The rows are grouped in 4 ways, from coarse to fine. Each group lies inside one group of the grouping before and may be the whole of it. The rows also spread widely along 13 directions, which tell nothing about the answers.
Known rows, each followed by its group in each grouping:
-11 2 7 -9 23 -14 -9 6 17 -36 -24 12 25 21 -24 35 -12 -16 9 -13 -45 25 15 28 26 -8 4 -1 14 4 -2 24 14 20 -9 -24 17 16 16 -41 33 -> fidu fel q_126 Nolek
3 -13 16 4 -30 2 34 29 -11 0 -44 -10 14 37 18 6 49 14 12 6 -14 43 -12 2 -2 6 -17 31 -15 5 -7 -2 39 24 -9 10 -9 0 0 -25 -7 -> fidu lol q_211 Ribed
-19 -21 9 -8 -26 -37 -15 -17 34 3 -6 36 18 53 -21 61 17 23 -18 -25 -25 30 5 -6 1 -7 22 -17 4 -22 -14 52 60 -1 67 47 -52 -34 -3 -56 -7 -> vez derat q_476 Bib
1 -11 9 11 4 -9 4 9 6 -7 -4 10 36 25 -8 -8 0 7 12 4 -10 24 17 14 -4 18 -8 1 7 -5 -17 27 16 26 17 -5 -18 -25 3 -6 -20 -> fef nilas q_645 Konu
-7 21 -40 26 16 15 -13 16 -38 -13 -20 -38 0 -57 32 -12 38 -36 -13 -20 -3 -2 -21 6 3 -7 10 -4 26 22 -26 2 26 35 -47 -18 23 18 -22 -4 33 -> kive nisi q_240 kivu
20 -9 -1 -25 -7 -13 1 9 22 27 -9 -24 36 -11 26 4 14 2 -10 17 -43 30 -1 2 -18 2 -13 41 9 -9 -5 -13 -14 3 -22 -23 -10 15 12 -13 -15 -> vez mati q_90 bozi
15 5 4 -18 -8 -5 3 -20 0 -33 -15 19 -1 19 -24 11 31 -12 -11 -23 -12 1 11 16 24 1 -21 -10 -6 7 27 26 16 41 11 -15 31 -25 10 -19 -9 -> kive Zan q_594 guza
-13 -2 -17 19 13 -8 -22 -14 12 -4 21 -11 38 -1 10 4 -17 -9 -7 -37 -14 19 19 -3 -15 -8 36 -20 27 -9 -58 26 6 11 21 -2 -19 -24 -2 -35 4 -> fidu fel q_192 Sobe
-20 -3 -17 13 17 -11 -39 -28 3 -15 1 3 21 -3 -4 9 18 -12 -15 5 -25 0 -27 28 -21 -6 16 4 51 -29 -12 0 28 -6 18 0 -14 12 3 -18 0 -> vez derat q_684 lesi
-4 27 18 -23 0 -11 -29 -24 35 -42 -4 21 18 -19 33 5 43 -16 13 5 14 -22 22 -7 -53 -1 7 -26 5 8 3 -17 8 -10 -6 29 25 18 13 -18 10 -> kive Zan q_845 futo
4 21 -8 -16 17 -4 -45 -62 35 -30 15 -5 33 -14 25 26 34 -20 -32 -15 -9 8 -13 18 -30 -14 9 8 35 -35 8 17 19 10 26 3 -2 15 16 -22 -15 -> kive nisi q_240 moz
32 5 -7 6 -8 -4 5 18 -28 2 -20 -14 13 -18 -2 -5 59 2 -11 -31 -20 19 13 21 24 -25 10 14 0 19 -2 20 -9 31 -24 9 26 6 -24 -40 -1 -> fidu fel q_311 gatu
18 7 27 1 4 31 29 10 0 -28 -8 -31 29 11 39 -24 43 -16 16 -12 41 34 -47 0 -38 23 -11 15 -3 15 -22 0 37 68 -32 -2 43 14 -2 4 -6 -> fef Zug q_397 Dakit
28 24 0 -1 -7 -5 19 21 3 21 3 -11 22 -27 31 -41 55 18 -9 -9 5 4 21 -20 -5 -11 13 4 -11 -4 17 18 -5 20 -26 33 9 -26 -23 -2 -23 -> fidu fel q_192 topim
-29 -1 -19 15 14 -6 -16 12 -3 -6 -17 -14 16 -15 12 9 -10 -18 4 5 -33 11 -13 6 -12 2 13 -1 33 3 -29 -6 30 -6 -18 -18 -15 10 -1 -12 34 -> vez mati q_558 duf
-31 19 -9 4 29 -10 2 0 21 -29 -2 7 27 8 0 -4 -39 -18 5 -3 -30 4 25 -2 16 3 11 -10 13 -13 10 22 19 8 -14 -31 -4 -31 22 0 20 -> fidu lol q_211 goz
-3 -9 38 20 8 12 14 3 0 0 14 -37 49 29 3 -21 12 21 28 7 -1 36 -33 31 -20 -24 54 12 40 -13 -39 -14 9 -16 -31 26 19 20 -14 -40 31 -> vez mati q_90 vod
19 16 -14 -8 -25 -7 9 -5 3 27 11 -27 13 -24 24 -13 45 6 -25 -18 -5 -1 9 -17 1 -21 18 1 2 -14 9 5 9 4 -16 17 -1 -35 -23 -14 -8 -> kive Zan q_845 muz
-29 -6 -8 25 -6 -10 15 -4 19 -1 -5 -11 26 20 24 14 -3 0 -18 -7 -17 41 1 -21 -10 7 9 7 8 -9 -30 40 63 23 29 -3 -61 -39 14 -14 -9 -> vez derat q_476 tatol
-14 8 -1 12 25 -1 -3 -33 20 -26 21 -6 34 23 -7 -9 -21 -13 -9 -17 -18 15 4 13 6 -4 19 -2 30 -33 -1 29 17 15 15 -21 -9 -34 19 -11 -4 -> fidu fel q_126 ril
0 -27 -24 13 9 -13 -34 23 -22 16 -20 17 24 -2 6 -10 35 1 5 8 -21 6 -17 21 -38 26 -22 9 25 -8 -41 -11 1 15 12 4 -7 22 -12 1 -33 -> fidu lol q_766 kulug
-15 27 -18 13 42 9 -18 -22 -14 -17 17 -5 9 -18 -6 -40 23 -16 -11 1 13 -36 -37 25 -4 -4 26 -21 53 -34 25 3 31 7 -19 11 35 -12 -21 27 16 -> kive Zan q_594 rero
22 -8 16 -25 -1 -1 2 9 6 11 4 -3 20 26 -22 -2 33 9 6 -29 -2 9 -28 14 1 -2 13 -4 7 -13 -1 -1 -3 24 -23 24 54 2 -22 -29 9 -> fidu fel q_311 kina
-18 -3 10 -2 23 10 0 -29 23 -23 27 -10 32 46 -24 -19 -41 -15 19 4 -5 -1 -16 21 -7 20 8 -13 33 -30 -18 -20 11 1 -3 -37 22 -20 28 2 14 -> kive vubab q_424 nago
-34 15 -25 46 -5 -7 -9 -7 -30 -52 -27 26 -20 -4 -11 -19 11 -21 8 2 -14 -27 43 2 19 -2 6 -34 12 15 5 7 33 -9 17 -9 -21 -47 5 -10 10 -> fidu fel q_126 Nolek
-19 35 -9 -5 -3 4 3 -10 15 -48 -15 0 -13 -11 25 2 20 -38 -8 -23 4 -16 7 -28 -1 0 2 -20 -6 10 20 5 43 23 -19 -5 20 -24 15 -11 30 -> fidu fel q_126 Nolek
-10 0 6 21 33 -12 -16 4 4 -18 -17 -1 46 1 11 -1 15 2 11 23 -34 31 10 37 -13 -8 14 24 36 -13 -15 13 9 -4 3 0 -22 33 8 -20 2 -> fidu fel q_126 ril
18 20 -1 1 -1 -19 -32 -32 4 -51 -26 27 11 -42 24 -12 59 -13 -5 29 -27 -13 49 20 -28 -5 -30 18 9 13 39 -12 -19 -9 15 -13 -11 8 31 -7 -43 -> vez mati q_558 duf
9 -12 -8 -17 14 -11 -21 17 -6 -2 -9 6 22 1 -33 2 -10 -17 11 -9 -30 -5 1 33 14 12 -13 -6 22 1 -8 -7 -13 21 -26 -31 39 5 -6 -11 14 -> fef nilas q_645 Konu
4 -28 -6 -25 -13 -14 18 19 8 23 -21 -15 25 43 -30 23 -24 -4 1 -6 -65 35 -7 19 34 6 -19 31 7 -17 -6 -9 1 12 -24 -53 5 -7 15 -29 11 -> fidu lol q_766 kulug
-11 -6 19 30 10 -3 27 38 -3 8 -4 -31 52 22 -5 4 -19 17 25 -14 -19 53 14 20 25 -18 48 3 17 10 -50 41 28 16 -24 5 -15 -8 -22 -41 42 -> fef nilas q_645 Konu
-9 -13 -4 3 21 7 -12 11 -11 -4 -12 6 21 16 -8 -7 20 -8 12 11 -3 7 -39 25 -22 26 -17 -3 28 -11 -21 -6 27 30 -6 -5 23 16 -9 8 1 -> kive Zan q_845 muz
-4 -12 -5 -47 -8 -2 -25 -9 15 11 0 -25 13 15 -15 48 3 -26 -4 -38 -22 3 -51 16 -8 -8 23 -12 32 -11 -33 -32 19 3 -33 -7 56 33 -12 -50 61 -> kive Zan q_594 guza
20 -9 23 -20 2 -1 18 -3 16 -5 -7 -18 36 48 -26 28 16 7 -5 -31 -31 51 -17 33 27 -17 12 28 6 -14 0 31 13 35 -9 -8 27 9 3 -52 15 -> fidu fel q_311 gatu
-19 -12 -1 18 14 -5 21 25 7 31 8 -11 35 44 -20 -6 -19 22 2 -8 -21 32 -17 5 18 4 33 1 20 -31 -21 39 37 9 -1 12 -22 -31 -20 -11 16 -> fidu fel q_311 gatu
-22 -11 -11 10 3 -8 -9 14 -15 -4 -8 18 6 27 -32 -14 -5 -3 19 -5 -15 -17 -9 14 6 11 9 -24 23 -12 -12 -11 17 -5 -9 0 18 -19 -12 -9 16 -> fidu lol q_766 kulug
24 5 3 7 -29 5 -4 -14 -30 -27 -19 -17 0 -5 -7 5 69 -10 -9 -33 0 5 -5 31 16 -31 13 5 12 11 6 4 22 18 -8 17 26 -3 -21 -47 10 -> fef nilas q_645 Konu
-25 8 44 7 47 -4 -13 8 21 -62 -24 43 37 44 -11 6 17 3 42 23 4 18 -11 36 -23 16 7 -10 22 -3 2 25 39 19 7 28 23 41 15 -13 19 -> fidu fel q_126 ril
12 -18 -25 -2 -16 -23 -41 -25 -20 -22 -38 42 -7 8 -25 9 52 -12 -16 14 -43 -16 22 35 -8 14 -49 12 12 -9 22 -13 -6 1 47 -17 -16 -4 18 -14 -51 -> fidu fel q_311 gatu
-18 -19 3 -10 19 -1 5 35 12 15 13 15 21 30 -23 -35 -38 -3 34 13 -1 -7 -24 -9 -20 49 -13 -24 14 -7 -33 -26 -4 25 -34 -24 39 -17 1 21 5 -> vez derat q_684 lesi
7 23 28 1 35 -6 17 37 20 -12 -4 20 35 2 15 -37 27 18 23 12 14 11 12 -5 -11 15 5 -5 -7 0 17 34 8 35 -27 33 26 -1 -10 15 -8 -> fidu fel q_126 ril

New rows. What belongs after each?
-44 26 1 12 44 -16 -18 32 36 -13 -13 22 36 -14 40 8 -6 0 22 28 0 9 11 -17 -33 21 21 -27 15 3 -21 32 49 3 -7 29 -27 19 -1 11 30 -> kive nisi q_240 moz
20 3 43 1 34 0 10 27 -1 -17 4 -7 52 14 -28 -8 8 19 31 -21 -13 37 -2 48 26 -31 48 -2 20 19 -18 36 -19 26 -48 16 66 30 -23 -48 39 -> vez mati q_90 bozi
14 -5 7 1 -12 -5 -14 -6 3 11 22 -24 35 -10 14 -10 31 6 5 -22 -3 15 -6 6 -28 -22 39 -2 25 -1 -49 -18 -17 -2 -17 19 18 9 -16 -49 3 -> vez derat q_684 lesi
4 7 7 15 28 1 -18 16 -15 -27 -20 23 19 -16 12 -32 49 0 16 25 6 -4 -14 23 -31 17 -12 0 21 11 2 6 9 24 -9 18 25 24 -9 13 -17 -> vez mati q_90 bozi
3 -13 10 3 -22 6 3 -1 -5 6 -18 -13 24 27 31 -3 66 12 1 4 6 29 -43 6 -44 6 -5 29 10 -22 -18 -17 36 11 10 35 -8 10 -5 -18 -25 -> fidu lol q_211 Ribed
5 21 45 -21 -16 -9 12 -30 39 -42 3 4 21 20 -1 -9 9 5 25 19 -12 -1 36 6 -9 -19 17 2 3 -3 36 -27 -9 -34 -19 0 17 -15 31 -34 12 -> vez mati q_558 duf
-16 -13 -6 -7 -4 1 -11 -20 25 -18 -5 -4 22 36 11 28 -12 -25 -6 -24 -16 27 -10 -9 -28 23 -8 0 8 -9 -41 6 31 28 26 -24 -13 -11 28 -26 2 -> fidu fel q_311 gatu
18 -14 31 -3 23 9 -8 0 -2 0 -7 -26 53 22 -7 -5 39 16 23 24 -15 39 -41 65 -18 -12 12 38 44 -22 -20 -20 -8 3 -25 5 34 67 -5 -30 7 -> kive nisi q_240 kivu
19 0 6 -26 2 -13 4 38 2 13 -20 24 11 12 -22 -7 31 11 9 -7 -16 -1 0 6 13 10 -12 -8 -9 0 18 10 -2 30 -26 17 42 -2 -20 -9 -1 -> fidu fel q_192 topim
-17 -11 -8 8 -5 -19 20 51 3 37 -22 -11 22 6 5 7 0 15 5 14 -40 33 -3 -10 13 4 10 12 7 2 -24 13 32 6 -26 -2 -29 -5 -15 -17 20 -> vez derat q_684 lesi
-17 -3 -5 13 20 -4 -13 -2 0 -9 0 11 27 22 -8 -11 12 1 6 -3 -9 4 -23 18 -13 6 13 -3 31 -27 -10 11 30 7 8 13 -1 -6 -6 -4 -2 -> fidu lol q_766 kulug
0 3 -13 1 4 -11 -6 21 9 21 -12 -13 25 -28 43 -3 29 2 -13 3 -16 20 -8 -16 -28 5 3 12 10 0 -17 13 19 13 -15 13 -18 6 -10 -2 -7 -> vez mati q_90 vod
18 0 -3 21 -2 -3 -5 3 -19 -15 -15 -9 19 -18 12 -7 48 2 -5 -17 -16 26 6 17 -2 -13 4 12 11 19 -14 23 5 26 -1 3 0 -1 -11 -27 -13 -> vez mati q_558 duf
-28 -5 -13 36 16 -1 -2 11 -14 -10 -12 15 15 23 -2 -25 7 -1 10 13 -4 3 -3 5 -15 26 0 -11 20 -10 -19 15 37 12 20 5 -26 -24 -3 11 -9 -> fidu fel q_311 gatu
1 17 -11 9 14 4 13 36 -15 -4 -22 -10 10 -20 14 -24 29 -10 1 -7 -9 6 -3 -1 10 3 1 1 4 12 1 13 19 38 -40 -3 24 -2 -16 2 14 -> fidu fel q_192 topim
-10 0 -18 9 22 -4 -3 -19 1 5 16 -12 26 12 -16 -11 -13 -5 -18 -10 -20 7 -11 19 14 1 13 -3 35 -32 -2 28 24 17 10 -20 -8 -35 -4 5 -4 -> kive Zan q_594 guza
11 28 10 -10 50 5 -25 -25 3 -33 3 -3 30 -25 8 -30 50 -12 -3 17 5 -12 -30 47 -23 -7 6 13 46 -24 36 -2 6 18 -24 6 51 39 -1 15 -3 -> kive Zan q_594 guza
9 4 9 4 -10 -12 6 1 0 13 7 -12 25 10 -9 -14 25 17 4 -8 -18 7 11 13 12 -27 36 2 17 -20 3 0 -3 -19 -14 25 5 -16 -20 -35 8 -> fidu fel q_126 ril
0 -7 -18 -8 4 -5 -15 6 -8 4 -13 12 0 13 -14 6 38 -7 -12 -25 -6 -5 -37 7 -1 15 -9 -10 12 -15 4 14 32 34 5 18 23 -9 -21 -6 -2 -> fidu fel q_311 kina
4 -12 9 -8 0 -18 13 11 25 6 7 18 39 37 -12 -13 -21 15 14 -3 -23 20 35 -6 0 19 -11 -2 -8 -12 -11 18 -11 17 10 -16 -9 -41 17 -6 -30 -> fidu lol q_766 kulug
3 -4 32 12 -41 -8 18 -4 -1 -17 -7 25 4 44 -13 -5 44 29 14 -10 12 9 17 -6 0 -10 23 -22 -12 9 1 22 30 -3 28 54 -6 -44 -15 -40 -9 -> vez mati q_90 bozi
1 -1 8 -8 -20 -18 -1 14 3 11 -15 2 19 15 -4 12 35 16 6 -10 -25 8 4 8 4 -21 27 2 8 -11 1 -3 16 -19 -13 34 2 2 -19 -43 18 -> fidu lol q_766 kulug
17 2 6 -17 19 -16 -5 22 -1 6 -17 15 21 9 -32 -10 29 11 7 12 -34 0 1 37 21 -5 -2 12 15 -14 33 5 -14 5 -28 6 35 16 -12 -11 3 -> fidu fel q_311 gatu
-13 -12 7 3 -6 -7 25 49 -6 15 -43 -10 12 21 -3 18 19 14 12 14 -36 37 -30 9 17 3 3 20 6 7 -1 12 51 9 -31 8 -8 15 -17 -18 36 -> vez mati q_558 duf
-11 5 8 1 20 -1 -5 -11 11 -28 2 -7 25 7 -15 -12 -21 -13 16 10 -29 5 1 25 4 -3 10 2 32 -7 5 -12 0 -7 -25 -32 18 -4 17 -10 22 -> vez mati q_558 duf
-26 31 -15 -4 53 4 -14 -27 32 -28 30 -28 35 -11 6 -4 -43 -37 -13 -31 -15 0 -14 5 7 -10 40 -13 43 -29 -1 18 18 15 -33 -33 27 -13 14 -5 46 -> fidu fel q_311 kina
2 -11 -17 -6 3 -16 -25 -24 5 -39 -47 17 14 13 2 54 34 -29 -31 -11 -55 39 4 28 4 10 -48 35 8 -4 8 36 34 45 46 -39 -29 17 35 -29 -28 -> fidu fel q_126 ril
0 -17 -25 -6 -2 -15 -14 18 -2 33 5 -12 33 -5 6 -3 -8 0 -1 -13 -35 11 8 0 -10 2 6 5 15 -14 -37 -13 -20 0 -15 -15 -3 -11 -8 -18 -7 -> fidu lol q_211 goz
3 -7 -7 -15 -3 -7 -6 -17 -2 -10 -11 15 4 20 -23 -8 14 -11 -4 11 -20 -11 -2 19 0 20 -32 -1 14 -15 19 -14 9 14 9 -28 14 -21 14 6 -19 -> kive Zan q_594 guza
16 -11 21 -16 -22 -21 22 33 8 11 0 35 20 44 -37 -10 5 29 26 -28 -7 6 38 -10 26 6 6 -29 -28 10 -3 23 -13 19 -7 24 28 -48 -15 -29 -9 -> fidu lol q_766 kulug
46 -39 11 -47 -70 -7 4 -1 3 36 -16 -16 9 38 -13 33 48 10 -1 -19 -22 29 -11 5 -9 5 -29 21 -19 -1 -25 -43 -22 12 -4 -7 26 7 0 -58 -21 -> kive nisi q_240 kivu
1 7 -12 -21 -6 -4 -3 8 0 -15 -12 21 -12 9 -21 -12 13 -21 3 -15 -7 -27 3 -7 12 16 -18 -26 -5 2 19 -11 7 24 -19 -10 45 -27 -1 -2 8 -> fidu fel q_192 Sobe
34 -34 4 -9 -27 8 29 33 -18 28 -15 -14 22 30 -6 3 33 10 3 -27 -8 48 -12 2 3 24 -36 13 -22 18 -44 16 1 73 -6 -17 23 -14 -15 -19 -30 -> kive Zan q_845 muz
-26 32 1 7 16 -10 -4 -41 29 -47 16 21 11 22 -23 -1 -21 -10 -5 -5 -9 -14 33 5 33 -12 26 -32 17 -25 40 38 34 -7 18 -6 -8 -58 19 -9 14 -> kive nisi q_240 moz
-4 6 6 27 15 1 16 12 1 -5 -6 -14 40 -3 25 -42 11 5 11 38 -5 20 13 12 -20 17 -7 25 17 -13 0 6 19 12 -7 -11 -31 -15 8 22 -25 -> fef nilas q_645 Konu
-32 6 8 51 38 -5 7 38 -20 -25 -9 22 30 20 -32 -23 -24 14 43 9 -8 13 32 28 35 -2 37 -41 20 19 -29 46 22 11 -11 6 1 -18 -20 -11 34 -> kive nisi q_240 moz
-10 -10 -22 25 12 -3 -15 20 -22 3 -9 -18 26 -16 2 -11 -5 -16 7 -3 -20 7 2 20 -4 7 6 -3 32 5 -43 -1 10 14 -17 -22 -5 -2 -14 -8 12 -> fef nilas q_645 Konu
3 -9 29 -4 -7 -10 22 29 2 -29 -53 31 9 39 -15 19 34 10 16 15 -26 34 5 17 16 13 -29 11 -17 24 19 32 36 36 0 2 6 6 12 -21 0 -> vez mati q_90 vod
4 11 22 -23 -46 -8 27 -14 41 -18 28 -11 14 16 9 -9 -30 -10 19 -32 2 0 62 -50 -5 -6 22 -33 -27 24 -29 -26 -25 -4 -26 -24 21 -64 28 -49 16 -> vez derat q_684 lesi
-8 -1 -11 7 6 -7 -4 6 -9 -7 -14 6 14 1 -7 -11 10 -7 7 16 -22 -4 10 18 2 9 -9 -5 17 -3 -2 -4 12 6 -9 -18 1 -10 -1 1 1 -> kive Zan q_845 muz
0 18 -15 -6 23 -24 -20 2 20 -48 -27 49 13 -16 7 6 6 -26 -5 -10 -25 0 66 -8 3 26 -42 -18 -18 25 15 48 -1 53 23 -31 -5 -23 33 3 -31 -> fidu fel q_192 Sobe
8 -8 -8 -32 -10 -37 -7 -22 40 15 17 -6 34 8 -27 24 -39 -4 -21 -15 -66 15 44 6 30 -19 6 10 13 -21 7 4 -29 -12 -2 -45 -13 -37 26 -39 -4 -> vez derat q_476 tatol
-17 35 -6 21 17 -18 9 1 12 -35 -5 43 4 -7 2 -45 2 -1 6 18 -1 -29 69 -21 10 14 -1 -30 -11 1 46 35 13 3 9 6 -21 -67 14 26 -20 -> fidu fel q_311 gatu
12 -6 12 7 25 -14 10 24 -6 -10 -14 28 35 29 -35 -16 15 20 14 -2 -26 22 16 35 30 4 -8 8 4 -5 15 44 -1 35 -2 -2 16 -12 -5 -7 -21 -> fidu lol q_766 kulug
14 1 6 -17 -12 -10 -25 -44 15 -26 10 4 29 13 -1 6 25 -7 -5 -21 -17 2 16 19 -16 -19 9 5 17 -20 1 -15 -17 -8 15 0 16 -11 17 -42 -21 -> fidu lol q_211 Ribed
-19 6 23 2 14 1 2 0 24 -22 -11 -18 38 12 26 8 2 -3 15 19 -18 31 -15 12 -27 -4 23 17 26 -4 -18 -3 30 -7 -18 2 -4 29 14 -25 31 -> vez mati q_90 bozi
2 4 -6 7 25 -10 -17 20 0 -9 -12 6 33 -20 8 -6 16 -7 4 0 -12 10 9 19 -7 10 -4 1 19 4 -11 26 11 31 -9 -1 3 7 -9 2 -4 -> fef nilas q_645 Konu
7 -12 16 10 41 11 15 33 -13 10 -14 -18 49 31 -12 -14 34 19 11 0 -15 46 -64 50 6 -1 11 38 34 -26 -6 29 31 44 -29 15 32 38 -24 -6 8 -> fidu lol q_766 kulug
-21 -10 7 8 -10 4 22 13 -1 1 -11 -4 13 40 -13 4 3 3 14 -3 -6 16 -18 2 7 10 9 -15 7 -4 -20 11 48 14 -6 3 1 -24 -10 -13 24 -> kive Zan q_845 futo
3 16 16 5 24 0 9 12 20 -23 -3 1 34 -2 26 -24 16 -1 15 6 1 19 18 -4 -20 9 2 5 1 2 -3 15 3 28 -15 2 10 0 11 -2 -8 -> fidu fel q_126 Nolek
22 -15 8 -16 47 -16 -14 11 15 20 3 -11 75 7 -11 -3 -3 17 3 15 -57 44 -4 56 0 -8 -1 52 37 -39 -3 11 -39 12 -18 -26 12 37 7 -12 -25 -> fidu lol q_211 goz
-1 4 -6 -4 -8 3 0 -11 4 -20 -14 9 1 18 -2 1 23 -14 -5 2 -4 3 -7 1 0 19 -26 -3 1 -6 12 5 30 29 7 -15 7 -19 11 -1 -13 -> kive nisi q_240 moz
1 62 6 4 45 5 -4 -23 5 -50 16 -12 19 -42 1 -30 29 -17 -4 -14 6 -28 10 27 29 -46 51 -20 34 -7 52 25 12 6 -54 12 59 -5 -15 -6 47 -> kive Zan q_845 muz
-5 15 13 3 -11 -8 2 17 -8 -27 -9 27 -7 17 -29 -4 27 5 23 -34 7 -20 21 -2 26 -17 35 -50 -6 18 4 14 16 4 -19 42 46 -27 -28 -42 39 -> fidu fel q_126 Nolek
8 6 6 -2 7 -6 17 11 15 13 20 -15 33 8 -2 -22 -5 10 6 -22 -7 14 17 -8 9 -6 27 -8 2 -8 -10 16 -10 15 -23 3 15 -35 -10 -18 6 -> fidu fel q_311 kina
9 -13 14 -22 22 2 -10 8 12 12 28 -4 34 21 -29 -19 -18 2 18 -16 -4 0 -35 17 -10 7 20 -17 29 -17 -22 -14 -22 13 -39 -1 67 1 -14 -11 19 -> vez mati q_90 vod
